The same things were measured in two ways. Each way mixes the same 8 hidden numbers, adds some noise and spreads widely along 5 directions of its own, which tell nothing about the thing.
Some things both ways: the first way, then the second way.
[  4  15   8   8 -15  10  12 -10  -8   1  -9 -10  -1   0   9]
[  4  10 -15  -9  -6 -21   4  -3 -13  16   0  12   3 -16   8   1]

[ -4 -12   7  12  -5  -8   7 -13  -3 -11  -8  15  -5 -10  18]
[  5  -3   4  -2 -11  19 -10   1   6  -2 -12   2   5  -3   4  -6]

[ -6 -15   0  -3  11   2  -3  -6  14   3  -9  -6   1  -7   2]
[ -2 -12   5 -13  -3  -1   2  15   4  -1   0  14 -11   3  19  -5]

[-11  -5  -6   0  -7  -6  -2   3  -2   4  11  29  -7  13   2]
[ 13  15   3   3   9 -11 -10  -9  -5  -8  -1  -1   6   2  -2   7]

[ -8 -10  -8  13  -3  -7   9 -10  -3  -3  -1   7  19  -5   9]
[ 17   1   4   1   8   2  -1  -4   7   3 -13 -14  -9   0   2   9]

[  5   9   0  -7   6  -4  -6   2  -1  -5   8 -21   8  -7  -5]
[ -9   1 -14  -4   0   8   1   9  -4   8   8  -3  -7   3  -6  -9]

[ 10  -5  12 -12 -17   3  16  -4 -16   2   0   6  22  -6  -7]
[16  3 10  0  5 -9  7  2  8 10  2  1 18  1  5  2]

[  5  16  -2   0 -18 -12   4  33 -25  13   3   4 -21  -6  -3]
[-10  19 -13  -2  10  -6   7   5  -9  -2  17   2  -8   3  -6   3]

[  6  -3   9 -12   1  -6   4   3  -9  -5  15   6   9 -13 -17]
[ 4  4  5 -6  9  2  9 12 20 20  5  1 11  4 12 -9]

[  5  13  -7 -15  13  12 -10  10   1   0  11 -20  -2   4  -5]
[  4  -1 -11  -6   2 -10   7   3   5  16  10  -2   1  -4   9  -2]

[-11  -3   3   3  -5   0   4 -18  14  10 -11  -6  -1   3   5]
[ -2   5 -17  -9  -3  -7   1   2  -9  10  -3  18 -10 -13   3  -4]

[-11 -10   1  -4   8  -3 -16   8  -3   1  14  23 -16   7  -8]
[  2   9   5   1  -5  -2 -17  -4   6  -4  -9  10  -2  -5  10  -6]

[  2   8  -4  -4 -10  -8  -3  15 -13  -1   9 -10   2  -4  -6]
[ 11  10 -13  -5   5   2   8   0 -12   0   3 -10   5   3  -4  17]

[ 10  12  -2  -2 -10  -6   5  13 -13   5  -2  -3  -9  -5   6]
[  8   2  -1 -10   5 -13  19  10  -7   8  10   6   7   1   6  10]

[ -7 -17   4 -16   2   0   8 -10  -3 -10  22   0  40  -5 -12]
[ 23   3  -8  -4  13   8   3 -10   9   6  -3 -17  14   0   1  14]

[-11  -8 -14  -3  -2  10 -12 -10  13  11  -6  10  -5  18   1]
[ 24   0   8   1   2 -13   1   4  10  16  -9  -5   2  -3  18   2]

[  8  -8  10   9   0   6   7   7  -5  -9   1  15  15  -1 -12]
[  1   4  -5  -4  -2 -22   3  18 -12  12  14  14  -7   1   8  -9]

[  1  12   0   4  -9  -7  16  -3  14  -7  -4 -13   0   3  24]
[16  3 -7 -8  4 -2 15 14 -4 10 16  1 12  3  3  1]

[-15 -12  -6   8  17  -6 -24  -4   0  -4  10   9  -9   0  -1]
[  7   3  -5   3  -4  16  -3  -5  10   2  -9 -16  -3  -1   2   8]

[  7  -3   4   7  -3  -5  13   9  -2  -8  -2  -8  15 -14   1]
[  7   0 -10   0   2  16  -1  10  12  14  -3  -5  -8   0   0  -9]

[  1  -7  -2  16 -11  -6  15  -3  -4  -9  -9  13   5 -12  12]
[ 12   1  -3  -4   6  11   3  10   7  12  -3 -11  -1   5   5  -1]

[  9 -10   5   7   9   1  11  -2  -1 -21   6  13  18  -9   2]
[13 -7 -2 -5 -1  0  5 12  9 21  0  0  6 -1  9 -8]

[ -6  -2   5   8  -8   1   7 -27   4   2  -8   2   1  -5   3]
[ -5  13 -27  -6   3   1   1  -7 -16   5   5  -5   8  -1 -12   8]

Other things, the second way, with their names:
q58: [ 13   0  -4  -8 -12  -1  -5   4  -7   9 -14  19   4 -14  10  -3]
q935: [ -5   7  -2   0  -9  -3 -11 -14 -12 -14 -11  -3 -11  -7  -2   9]
q674: [ -3   3 -10 -12   8   8   1   6  -3   0  -1   5  -5   3   1   1]
q643: [ -8   8 -11  -7   3  -4  20  -8  -6   2  17  -3  17  -2  -7  18]
q479: [ -6  11 -19  -1  10   6   3  -9   0   6  10 -22   4   4 -11   7]
q903: [  4   7   3  -3  10  -4  -9 -17  12   1 -12   4   8  -6   4   5]
q377: [  1   1 -11   1  10  12   5   8   7   7  13 -14  -7   9  -8  -2]
q499: [ 9  0  7 -6 -1 -1  1  0 18  4  1 -7 10  0 24  6]
q651: [ 11  -8   7  -6  -7  16  -6   5  12   5 -18   5   3  -4  13  -4]
q958: [ 12   9  -4   5   4  10  -2  -3   8   5  -8 -12  -2  -1  -3   8]
q22: [  8  10 -18  -1   1  -1   2   1 -10  12   6  -2  14  -1  -8   5]
q468: [ -6  11 -17   6 -11  -3 -11  -2 -11   7   7  -5  -2  -2 -10  -8]
q276: [ -6   5 -17   4   2   2   3  19  -6  12  21   1  -7  10 -12 -12]
q348: [ -1   5  -2  -5   1   2 -13   1   1   2 -13  -6  -5   4   8  -2]
q359: [12 10 -3 -2 -1 -7  4 13 -8  7  5 -3  8  6 10  6]
q608: [13  8 -3 -3  6  1  7  5 -6  0  2 -2  9  4 -2 12]
q109: [ 10   2  -5 -11  -6 -18   3  15 -17  11   3  22   0  -8  10  -9]
q945: [ 11   4  11   2   0   1 -15   1  13   3 -15   5  -9  -4  12 -10]
q866: [ 15   3   5   1   1 -12  -1   4   1   4   6  -3  13   7   7   6]
q977: [18  8  9  7  5 -6 -7  0  8 -2  4 -6 10  9  8  7]
q795: [  8   2   2  14   6   1   2  -7  -1  -9  13 -19   3  12 -21  13]
q576: [  1  14 -10  -7  13  -7   9   5 -16  -5  10  -9  -6   9  -4  14]
q87: [ -5  12  -7   9  -6   7 -14  -2  -2   2   3 -14   2   6 -10  -9]
q100: [ 10  15   3   7   9   0 -12   1  12   7   0  -4   9   5   1  -7]
q842: [  8  10  -4   1   6  -9 -10  -5  -1   1  -7   3  -3  -2   1   4]
q21: [  4   7   4  -3   6 -14   7  13 -13  -4  16   4  -1  10   0   1]
q749: [  7   3  11  14  -8  -3 -12 -12  13  -4  -3  -1   1  -5   1   1]
q729: [ 6  2 -1 -1 -5 -5 -6  2 -8  1 -4  7  5  0 -1  0]
q309: [ 17   5  -8 -10  -6   0  10   4  -4  15  -8   2   9 -12  12   5]
q331: [ 20  -4   3  -4   2  14  -6  -3  21   7 -23  -1  -9 -10  14   0]
q272: [ -3   6  -2   7  -1   8  -7 -12  15   3   0  -4  10  -3  -8  -2]
q426: [21  3 12  3  6 -6  0  0  6 -4  5 -9 14  8  7 10]
q987: [-1  9 -3 -1  0 -2 -7 -6 -3 -5  1 -3 -2 -1 -1  1]
q691: [15  1 -2  1 -6 11 -4 -6 13  0 -1  2 13 -7  6  3]
q557: [ 13   5  -5   1  -5  -8  -8  -8   2   6  -9  -6  -8 -10  10   4]
q159: [ 4  9  1  8 -2 -4 -5  1  6  6  8 -6  0  1 -1 -7]
q220: [-14   3 -22  -9  -7   1   5   6  -9  13   4   8 -11  -9  -2  -9]
q175: [ -4   9 -15  -5  -1  -8  -3   2  -5   9  -4   6 -19 -10   4  -5]
q560: [  2   7 -17  -7   4   6   7   8   8  18   2   2  -7  -8   6  -5]
q953: [ -3  14 -25  -4  -1  -6   1  -2 -26   0   4   3  -3  -3 -14  10]
q461: [  6   4  -9  -5  -5  -4   8  20  -5  22   7   1   2  -1   7 -11]
q200: [  7   9   3   5  -4  -6 -15 -12  -4 -13  -2  -2   1   0  -1   8]
q239: [ 10   6 -18   1   4  -2   2   5 -12   7  11  -4   2   4 -11   3]
q974: [ 11  10   1   2   7  -1  -7 -12   9   3  -9  -9   4  -3   1   7]
q300: [ -6   9 -11 -15   5 -18   4  15 -19   5  13  19  -1   3   5  -8]
q722: [-11  10 -10  -3   9  -2   1   0 -14  -3  12 -10  -1  11 -15   0]
q670: [  9  11 -11   7   1   7   7   1 -10   5   5 -14   8   4 -18  11]
q512: [  7  11 -19  -6  -7  -6   9   8 -19  18   9  10  19  -8  -7  -2]
q978: [ -5   1  12   1   8 -10  -1  -7  11 -11  16  -5   0   9   4   2]
q526: [ -2   4 -10   8   1   1   3   8  -2   6  19  -8  -4   9 -12  -4]
q865: [ 20  -4   4 -11   0 -15  18  10   8  17   5  10  12  -8  23   5]
q847: [ 12   7 -27 -11   2   3  20  12 -16  25   4   4  14  -7  -7   7]
q248: [ 13   3  -3  13  -1  10 -13  -6   4   2  -8 -12   1   4 -12   1]
q320: [ -1   5  -9 -13  15 -15  18   8   5  11  16   9  -5  -2  13   5]
q835: [  8  11  -6  -8   0 -18   4   8 -29  -8  10  13   8   4   0  11]
q570: [ 16   7 -12  -4  -5   0 -15  -3  -9   7 -18   5  -7 -12   2  -4]
q559: [ 13  11   2  -3  -4 -15  -4   0 -16   0 -13   8   0  -6   4   6]
q197: [ -2  13 -12   0  -2   4 -16   4  -3   4  -6  -4 -19  -1   2 -12]
q926: [ -5  11  -7  -4   3 -17  -5   1  -6   6   2   4  -7  -2   5  -4]
q839: [ -2  12 -17   1  16 -16  14  -8  -7   3  25  -4  13   5 -13  18]
q516: [ 12   9 -12   0  -3  -8  -8   2 -13  11  -6   4   1  -5  -2  -1]
q76: [ 12  11  -8   5   7   3 -10 -12  -5  -8  -5 -12  -1   3 -12  10]
q493: [ -6  12  -4   0  -1 -10  -2  13 -15   3   9 -10  -5  12   0  -3]
q444: [-6  1 -5 -9  0 -6  2 -2 -6 -7 15  2 15  7  2  7]
q890: [ 10   6 -12  -2   1  -6 -12   0   6  26 -13  -4   2  -7   9 -12]
q415: [ -1   5  -1   5  -5 -15  -4   4  -8  -4  15   8  -6   2  -3  -3]
q418: [ 8  3  8 -2  9 -2  9 14 16  4 15  3 -1  6 13 -2]
q7: [  2   5   2   5   1  14  -6   8  -2  -2   4 -14  12  17 -10  -3]
q122: [ 10   2 -12  -2   5   8  -2 -11  10  12  -9 -14   2  -6   0   6]
q310: [11 -3 15  0 -2 -1 -1  2 19 -1 -3 10  0 -3 17  1]
q203: [ -8  14 -14   0  11  -1  -5   3  -4   3  15  -3   6  10 -11  -3]
q964: [  0  11 -22 -11   2  -5   7   7 -13  16   4   6   0  -6   0  -2]
q546: [ 17   2  21   9  -9 -16  -6  -3   9   1  -9   3  -2  -8  14   0]
q311: [ -2   9 -11  -2   5  -9  -6  -5 -12  -3   4  -2  -5   2  -7   3]
q446: [  1   6 -16  -8   2   7  10  -2   3   6   8  -7   5  -3   4  10]
q217: [  7  11   9   5  -2  -4 -11   2   0  -6   2  -4   9   8   4   0]
q728: [11 12 15  2  6 -9 -5  8  8  2 -7  0  2  6 17  3]
q235: [ 21   1 -18  -5   5   2  13  -8   5  15   4  -7  12 -11   0  14]
q441: [ 16  -4  13   9  -5   5 -12   1  10   1  -2 -15   5   7   2  -6]
q269: [  1 -15   4 -11 -26  -7   0   2  -8  -2  -8  10  -8 -14  21   0]
q678: [  6   2   1   8  -1   9  -2 -13   6  -7   0 -17   9   4  -9  15]

Some of these things the first way, each followed by its name:
[ -6  -3   4   0   2   7  -2  -9  13  11 -11  -7   4  12   1]
q415
[ -3   2 -11  14   6 -11   7   2   8  -5  -5   2  -7  -4  22]
q377
[  2  -4  10   5  -2   2   5   1 -12  -5   6   5  15  -1  -5]
q159
[  7  -3  13   1 -13   3   9  -1 -25   1  -6  -1  11 -15  -7]
q220
[  2   5   4  -5  -8   2   4  12 -19   1   2  -8  -4 -13   1]
q446
[ 14  21  -5   2 -21  -8   4  15 -14   8 -15 -16 -11  -2  10]
q670
[  5   7  -6  -4  -8  -5 -13  20 -18   4   9   9 -14   5  -9]
q953
[ -4 -20   6   0  -3 -11   9  -2 -11  -8  11  21  15 -16 -10]
q674
[ 15   8 -10  -8  -6   1   4  21 -17  11  -9  -7   0   4  10]
q795
[  7  14  -8   8  -7   0  -9   6 -10   1  -6   7 -25   5  10]
q87
[ -5  -1   1   2  -7   7  17  -8  -9  13 -14   2  -4  -4  24]
q978
[  5  11  -7   0  -6   7   5  15   8   9 -13  -4 -16   8  12]
q977
[-14   0 -13   7   1  -4 -24  -3 -10  11   0  13 -29  11  10]
q935
[  6 -11   2 -10  -4   4  -4   9   3   8  -6   5  10   2 -19]
q276
[ -7  -8   5  14 -17  -7  11 -14   6  -2 -11  23  -2   3  11]
q835
[  5  10   3   9  16  -5   6  22  -2 -19   9   1 -17  -2  25]
q691
[-11   8 -12   1  -6   3 -13  -1   8  18 -10  -7 -19  11   3]
q175
[-2 -6  2 11  1 -7 10  8 -2 -9  7 12  8 -5  3]
q945
[ -9  -4  -1  -5   7  -2  -3   3  12  10  -5  -6 -11   3  10]
q310
[-1  6 -6 13 -2  0  9  4  7  2 -8  7 -9  2 13]
q842
[  2   7  -4 -13   0   1  -1  13   1   0   8 -11   7   5  -1]
q426
[-17 -12 -12 -16  13  -6 -18   8   9   2  19   0   2   7  -6]
q331
[ -6   5 -14  -3  17   9 -23 -11  22  -6  16   7  -8  15  -9]
q890
[ -2 -10  10 -12   5   9   2 -15  -3  -1   3   2   7  -6  -4]
q444
[-12 -12  -2   6  -9   6  -4 -16  -4  12  -6  30 -10   9  -4]
q926
[  7  14  -1   9   5   0   0  20 -11  -4   4  -9  -3   5  11]
q546
[ -2   8  -3 -10   4   5  -2  -9  12  20  -7  -9  -9   6   2]
q839
[ -7   1  -2  -6   8  -8 -10  -6  15  -5  18   7  -2   7  -9]
q300
[ -3  -6  -1   9 -13   5  21  -2 -11  -2 -10  21  -4   1  30]
q235
[ -9   2  -1  -3  -4  -4  -8  -7  15  11  -4 -11  -2   2 -17]
q728
[ -3   2  -4  -3  -1  -1  -6  10  -1 -10  18   4  11   8  -7]
q570
[  2  11   1   5 -18  -8  17  -2   6   5 -13 -13   3   1  15]
q21
[  5  14  -1  -8   0   3  -4   1  10   0   1 -18   0   5  -3]
q22
[ -8 -20   8  -2   5  -4   1 -19  10  -7  -2   1  14  -9   0]
q651
[ 13  20  -1   2   2 -12   3   1   9 -11   2 -29   1 -12   6]
q7
[ -4  26  -8   6   6 -11 -12   1  11 -11  10 -24 -19   5  16]
q309
[  1   0  -3 -13  13  -1 -16   7 -12   2  12 -12   1  -3  -6]
q678
[  0  12  -3  18  -8  -4  -1   0  10  -5 -11  -2 -17   1  10]
q359
[  5   7  -3   2  -7   3   6  -8   8   6 -17  -7  -7   2  12]
q729
[  4  15  -4   3  22   6 -21  11 -10 -17  11 -26 -10  -1  14]
q269
